Every row belongs to one group in each of 3 separate groupings. Each group adds its own fixed numbers to the row, and there is some noise. The rows also spread widely along 10 directions, which tell nothing about the answers.
In the rows, 128 means zero.
Some rows, each with its group in each grouping after it:
[121 126 143 150 129 104 121 148  91 150  93  80 121 151 104 104 161 124
 144 122 133  94 146 140 136 133 172 129 157] : (3) Z399 Z105
[113 126 102 130 103 148 147 152 175 107 112 158 141 119 182 138 112 126
 109 177  99 182 102 123 135 142 117 108 126] : (1) Z548 Z566
[127 124 108 137 132 119 141 136 126 111 150 136 137 123 127 119 144 146
 148 139 120 119 111 160 124 133 135 114 126] : (2) Z405 Z105
[134 118 125 163 146 100 118 114 106 131 185 128 106 163 100 147 167 164
 121 116 157  90 123 114 106  66 111 137 130] : (0) Z548 Z566
[ 86 121 206  87 109 133 155 127 139  93 155 149 125 178 161 150 120 116
  73  82 104  90 110 162  57  71 107 176 124] : (0) Z399 Z767
[125 145  97 111 114 137 147 147 140 152  91 152 141 103 132 125 178 128
  96 141 116 113  87 202 165 117 112 131 126] : (2) Z405 Z702
[109 123 129 137 105 121 134 149 136 128 125 130 128 138 145 131 143 119
 120 154 117 149 118 129 121 118 134 126 143] : (3) Z548 Z526
[121 162 152  95 118 154 159 146 148  82  86  91 164 127 153  75 111 167
 151 118  87 142 159 126 131 157 107 107  92] : (1) Z548 Z767
[ 84 114 181  92 115 134 166 151 122 110 117 155 144 135 151 142 102  90
  79 115 103 117 114 181  90 130 145 133 145] : (3) Z399 Z702
[200 146 127 121 106 129 131 108 132 130 172 139 173  99 122 104 136 210
  75 127 153 162 120 110 133  86  50  88  78] : (0) Z548 Z526
[ 81 100 136 162 129 107 163 135 155 101 127 167 119 167 156 164  99 108
 142 136  98 106 103 149 101 152 145 136 130] : (0) Z405 Z526
[124 114 138 141 119 112 129 146 115 141 119 124 133 146 124 116 130 133
 109 130 129 127 127 117 125 127 138 121 146] : (1) Z399 Z105
[ 79 124 108 123 139 131 149 145 140  81 163 127 126 130 146 140 124 138
 162 153 104 146 119 145 118 127 138 125 139] : (0) Z405 Z702
[143 138 177 111 113 136 114 135 106 139 106 109 141 132 112 112 151 138
  84 126 145 129 126 118 127  85 105 122 123] : (3) Z548 Z702
[123 128 134 136 146 143 131 122 147  59 176 115 139 143 154 127 108 167
 187 140 119 135 127 122  97 133 124 119  99] : (1) Z548 Z105
[143 127 142 144  99 110 146 142 145  93 107 101 130 130 162 120 136 131
 180 127 107 113 132 178 109 162 159 130 121] : (3) Z399 Z767
[128 126 109 153 134 133 133 137 156  95 113 117 128 124 153 130 139 143
 193 149 118 108 102 168 130 161 148 128 116] : (1) Z405 Z105
[143  95 190 160 107 126 100 130 143  71 126  98 110 152 163 143 123 102
 195 147 140 121 110 141  66 133 175 127 125] : (3) Z548 Z105
[116 107 134 115 173 137 133 116  86  94 221 143 162 102 111 122  97 171
 121 146 144 140 125 123  90 121 129  71 138] : (1) Z548 Z105
[155 142 102 157 115 112 121 141 133 125 105  94 134 140 128  97 152 158
 152 137 122 137 139 123 154 139 133 111 121] : (2) Z399 Z105
[156 151  77 160  92 124 109 151 163 132 107  96 119 133 148 114 185 164
 168 166 117 169 129 100 166 114 110 123 119] : (1) Z548 Z767
[116 124 149 152 151 100 176 129 106  96 134 105 141 141 116  86  96 171
 160 101 100 101 187 131 105 169 144  93 118] : (0) Z548 Z105
[ 57 160  99 112 136 160 116 155 135 114 107  85 133 156 138 121 162 127
 137 167 105 159 132 110 158  99 132 145 143] : (3) Z548 Z526
[145 103 120 157 127 110 113 119 121 116 176 151 133 144 132 155 127 139
 121 147 136 131  97 125 116 112 130 116 129] : (2) Z399 Z767
[113 125 143 153 112 103 135 155 133 120  84 108 122 175 136 118 108 127
 137 127 103 147 159  90 136 148 144 125 134] : (3) Z399 Z702

New rows, each followed by its group in each grouping:
[133 124 151 133 114 115 154 134 121 114 132 129 146 131 135 111 119 142
 128 124 117 124 141 145 105 140 128 111 120] : (3) Z548 Z526
[109 123 108 142 114  90 152 155 102 162 159 114 109 140 108 111 175 142
  99 119 117 123 147 136 119  97 138 135 176] : (0) Z399 Z105
[157 107 123 128 111 138 158 122 140 141 144 196 167  82 150 152 114 138
  69 144 132 129  73 184 117 137 104  92 113] : (1) Z548 Z526
[129 120 135 127 107 131 126 139 133 118 131 136 139 125 153 129 138 117
 111 142 124 136 102 162 114 120 145 125 134] : (2) Z399 Z105
[122 148 127 111 103 127 145 148 143 124 157 127 118 149 142 108 177 156
 119 116 117 127 119 131 116  83  91 159 130] : (1) Z405 Z105
[125 119 127 147 135 131 104 140 116 108  62  92 165 117 127 103 102 128
 156 165 119 148 127 133 164 178 171  77 125] : (2) Z399 Z767
[133 138 110 145 142 137 112 117 130 118 124 104 146 127 119 127 146 166
 140 150 139 131 120 123 152 113 111 104 106] : (0) Z548 Z526
[ 96 149  91 127 149 135 145 144 116 135 114  93 135 128 113 109 162 155
 132 129 109 104 135 165 162 122 139 135 141] : (0) Z399 Z105
[144 136 121 124 133 129 110 127 102 124 141 102 156 125 108  98 146 166
 114 134 142 135 130 124 145 105 119 103 122] : (2) Z399 Z105
[136 130 153 113  79 117 152 147 133 141 102 145 148 115 153  97 152 120
  78 124 115 137 123 168 114 120 118 114 132] : (2) Z548 Z526
[109 130 146 113 129 138 133 146 118 131 107 123 155 156 122 104 106 150
  75 125 114 143 133  80 140 119 109 116 125] : (1) Z399 Z105
[115 116 147 132 136 135 127 133 125 112 124 134 141 144 135 122 122 123
 113 137 123 124 115 135 111 126 136 110 122] : (2) Z548 Z105
[122  97 138 163 127  98 133 139 105 126 126 107 119 127 123 121 133 117
 146 135 132 107 130 163 109 144 181 108 163] : (0) Z399 Z105
[124 111 136 145 112 117 117 148 126 123 155 137 114 146 131 144 142 121
 116 157 132 160 120 103 109  95 133 125 147] : (3) Z548 Z702
[ 49 111 118 123 155 115 176 156 107 137 127 167 132 157 120 139 102 115
  82 120  86 107 138 139 125 143 144 133 166] : (1) Z399 Z702
[113 131 112 126 100 116 153 143 150 102 154 128 132 112 153 123 149 143
 148 147 113 145 117 170 114 125 129 127 133] : (0) Z405 Z526
[114 149 165  96  70 123 166 150 170  83 139 118 127 153 189 107 128 149
 107  99  91 153 145 141  84 101  92 156 117] : (0) Z399 Z566
[132 150 102 115 116 139 129 140 130 130 113 101 134  95 140 119 187 145
 135 134 138 104 102 205 143 114 130 138 144] : (1) Z399 Z566
[120 106 127 174 149 111 135 119 137 121 137 158 117 169 122 161 119 136
 130 133 125  92  97 122 119 121 125 131 113] : (0) Z405 Z105
[161 114 136 151 123 116 118 131 120 115 145 118 153 126 123 115 104 154
 124 154 138 162 129  96 127 140 131  85 120] : (3) Z399 Z105
[108 120 128 156 151 117 122 129 117 109 117 112 126 162 126 131 129 129
 155 129 120  95 128 144 125 140 158 130 131] : (2) Z399 Z105
[140 156 130 100 130 176 113 115 158  83 133 122 168 122 154 125 124 179
 124 143 137 149 100 120 138 103  73 120  74] : (1) Z548 Z526
[142 127  99 129 128 137 112 132 134 119 165 134 143 109 134 146 138 161
 119 157 140 159  93 129 146 103 109 113 128] : (1) Z399 Z702
[145 161 134 116 109 131 150 137 128 120  68  82 144 101 138  91 185 146
 176 110 124  72 123 233 148 152 139 137 107] : (3) Z405 Z526
[102 135 190 125 115 121 145 146 142  87 103 113 120 197 149 119 102 132
 137 105  97 131 168  81  93 119 118 147 112] : (3) Z548 Z702
[114 134 119 127 142 162  95 134 131 112  79  95 145 105 134 128 148 125
 153 173 144 129  90 155 156 131 153 106 130] : (1) Z548 Z566
[169 151 123 160 128 121 126 128 131  72 130  50 128 115 138  88 159 182
 252 136 129 111 165 164 122 159 158 112 103] : (3) Z548 Z105
[114 134 114 139 115 113 161 146 134 138 110 128 138 146 129 120 129 150
 102 121  98 125 136 132 141 127 118 125 128] : (0) Z399 Z767
[147 114 124 188 132  80 100 127 120 105 154  87 100 185 121 117 132 179
 187 124 146 123 157  52 116 125 132 123 129] : (1) Z399 Z566
[133 135  91 144 141 130 131 140 117 148 139 134 148 131 105 133 142 157
 105 163 124 152 123  99 162 112 111 101 126] : (3) Z548 Z767
[134 129 124 136 134 131 141 127 140  89 147 130 138 136 147 146 113 156
 152 129 119 123 123 150 125 136 123 126 103] : (3) Z399 Z702
[ 83 126 134 123 165 188  91 119 144  85  89 102 140 131 148 166 128 104
 151 163 139  99  64 190 141 122 166 139 116] : (0) Z399 Z105
[136 141 108 176 144 117 139 125 153 129 105 138 113 195 131 148 149 167
 145 113 108  82 128  97 145 117  94 150  92] : (1) Z548 Z767
[ 93 105 152 177 170 100 107 128 102 129 109 114 106 212  91 131 122 132
 153 117 138  72 130  67 122 123 146 140 137] : (1) Z405 Z105
[127  96 148 158  90 104 124 146 132 114 118  99 106 126 155 127 149 102
 157 142 125 125 115 176  92 136 184 129 161] : (0) Z399 Z105
[138 135 160 137 158 139 149 105 132  98 109 150 153 162 125 121  97 163
 115  95 117  79 133 133 119 139  98 115  68] : (2) Z548 Z105
[100 132  90 113 101 121 190 152 159 124 161 175 144 130 168 132 119 150
  90 134  81 163 123 145 124 135 101 133 139] : (1) Z399 Z526
[152 123 193 127 120 120 181 115 123 122  75 158 164 126 134 117  93 132
  95  87 112  67 129 192  97 169 120 104  87] : (3) Z548 Z526
[141 110 127 159  88  78 127 159 101 169 140 103 101 135 111 100 188 134
 108 138 136 144 150 114 113  89 146 117 180] : (0) Z548 Z105
[120 132 128 142 127 107 153 127 132  99 140 108 139 144 138 113 116 167
 154 114 111 119 150 139 120 143 127 120 118] : (0) Z399 Z526
[ 94 125 132 128 148 137 141 136 122 116 135 137 134 146 125 149 132 120
 119 143 113 116 114 144 118 116 138 131 131] : (3) Z548 Z767
[118 133 117 121  87 127 124 168 144  98 128  96 137 118 159 109 129 131
 146 174 107 211 142 110 138 134 142 110 150] : (3) Z399 Z702
[158 133 121 142  83  94 166 150 142 124 114 132 129 126 158 103 150 146
 133 110 104 117 143 172 117 149 125 121 126] : (2) Z399 Z566
[124  77  91 224 111  52 121 159 123 126 126 102  94 153 139 124 125 118
 222 170 124 145 152 100 119 189 212 100 180] : (1) Z399 Z526
[130 120 147 161 140 116 126 132 123 124  93 113 123 161 121 115 127 141
 150 123 122  94 139 115 119 143 142 121 119] : (1) Z548 Z105
[103 137 148 127 109 121 146 152 129 120  66  96 144 151 145 101 128 120
 135 124 106 124 148 143 137 155 152 131 132] : (3) Z399 Z526
[145 137 124 135 113 112 150 143 144 121  82 131 143 137 133 100 130 150
 138 120 110 115 131 143 153 148 113 113 103] : (2) Z405 Z702
[169  95 111 189 163  94 117 102  98 140 141 152 146 117  77 143 108 168
 117 148 169 101 101 116 146 137 124  72 112] : (0) Z405 Z566
[104 114 129 164 163 104 140 126 102 122 125 126 153 178 106 129  78 154
 118 133 120 124 151  69 142 150 131 104 120] : (3) Z399 Z526
[114  92 124 157 137  85 126 137  87 138 166 119 124 128 102 124 124 133
 110 144 141 134 129 122 111 120 160  99 177] : (0) Z399 Z566
[142 168  98  88 114 155 155 142 138  90 151 103 183  80 152  74 135 187
 132 140 103 176 142 165 148 145 105  89 105] : (2) Z399 Z105
[124 134 127 132 120 105 155 146 116 133 123 131 150 152 122  93 119 154
  93 115 102 136 156 112 134 136 117 111 129] : (2) Z399 Z105
[175 129 128 167  88 100 144 144 158 101  92 101 140 133 160 104 115 156
 181 138 105 147 151 128 134 177 141 106 104] : (3) Z399 Z767
[115 121 135 114 143 143 114 110 112 110 170 120 150 117 122 147 141 151
 106 136 155 117  89 166 120  85 122 122 130] : (0) Z399 Z526
[140 123 142 119 100 132 104 142 124 142 114 128 140 109 127 114 172 111
  96 154 149 138  81 160 130  97 131 119 142] : (2) Z405 Z105
[105 126 156  94 124 164 124 135 139  99 113 124 151 117 149 126 133 119
 122 139 128 119  82 166 117 121 130 127 123] : (1) Z405 Z105
[146 112 108 197  95  81 101 140 154 113 153 105  94 188 152 135 145 159
 187 145 131 150 139  61 121 119 128 143 131] : (1) Z399 Z526
[110 122 130 159 132 115 137 130 138 107 117 129 130 180 141 145 111 136
 147 134 114 115 129 114 128 144 136 135 120] : (3) Z399 Z526
[108 130 163 100 101 132 132 148 131  93  98 105 133 118 153 100 156 107
 143 126 119 115 110 196 104 127 148 137 142] : (2) Z405 Z566
[117 137 157 118 114  98 188 137 125  88 151 133 141 159 150  95 108 160
 134  79  81 103 171 158  85 150 117 133 114] : (2) Z399 Z767
[120 106 102 135  93 103 185 148 151 144 149 191 120 109 166 154 159 114
 112 135 103 106  77 219 101 137 133 142 151] : (1) Z405 Z526
[116 105 140 140 137  97 104 119 101 125 197 146 121 164 104 144 159 139
 113 131 158 112 102 112  98  72 118 138 145] : (2) Z405 Z526
[133 105 187 152 140 127 116 116 117 110 100 128 123 151 127 154 130 104
 144 125 145  63  96 173  94 125 161 133 118] : (3) Z548 Z767
[132 129 127 145 115 120 155 135 160 105 140 148 133 162 148 123 118 165
 137 124 107 124 123 104 118 134  93 132 100] : (1) Z405 Z105
[135 126 140 120  57 125 153 170 187  79 118 121 130 116 201 101 124 126
 163 153  87 185 121 142  96 156 133 125 125] : (1) Z405 Z105
[136 115 108 158  97  81 189 156 133 133 166 154 125 137 146 120 123 143
 122 126  88 144 153 140 106 158 141 116 145] : (3) Z399 Z105
[145 125 124 147 131 133 137 124 140 107 136 138 142 134 139 132 115 164
 136 140 123 130 117 116 127 134 108 109  99] : (1) Z548 Z767
[175 146  90 159 143 128 143 109 150 119 146 158 150 139 120 149 135 193
 135 134 126 105  97 128 160 126  78 118  65] : (3) Z405 Z767
[146 114 141 158 140 146  74 119 140  84  99 101 156 141 137 126  81 151
 159 178 150 175 110  53 143 147 131  71  99] : (1) Z548 Z566
[ 99  76 158 156 129 124 106 129 131  93 119 125 141 136 152 151  71  97
 135 172 137 156  93 126 101 150 178  92 146] : (0) Z399 Z526
[131  96 175 162  79  76 125 148 132 118 105 118 103 171 142 109 141 101
 153 122 116 118 132 125  85 139 162 137 150] : (2) Z405 Z767
[186 128  91 192 125  94 123 128 131 131 122 104 133 145 119 107 136 190
 171 133 136 125 144  87 157 153 123 104 106] : (1) Z399 Z105
[118 114 145 104 121 129 153 141 105 136 108 140 185  95 129  95  90 143
  72 137 120 150 127 146 135 162 131  73 137] : (1) Z399 Z526
[122 155 113 120 135 148 156 130 148 102 131 122 151 128 136 109 124 173
 119 131 100 138 139 128 139 122  94 109  96] : (0) Z548 Z105
[113 116  70 218 148 100  81 128 149  98  98  84 101 186 140 153 144 133
 238 173 127 118 124 103 159 159 183 134 128] : (2) Z399 Z526
[ 98 105 146 134 109 103 132 157 106 129 139 107 127 141 129 108 124 117
 107 140 118 159 146 114 107 120 154 112 173] : (0) Z399 Z105
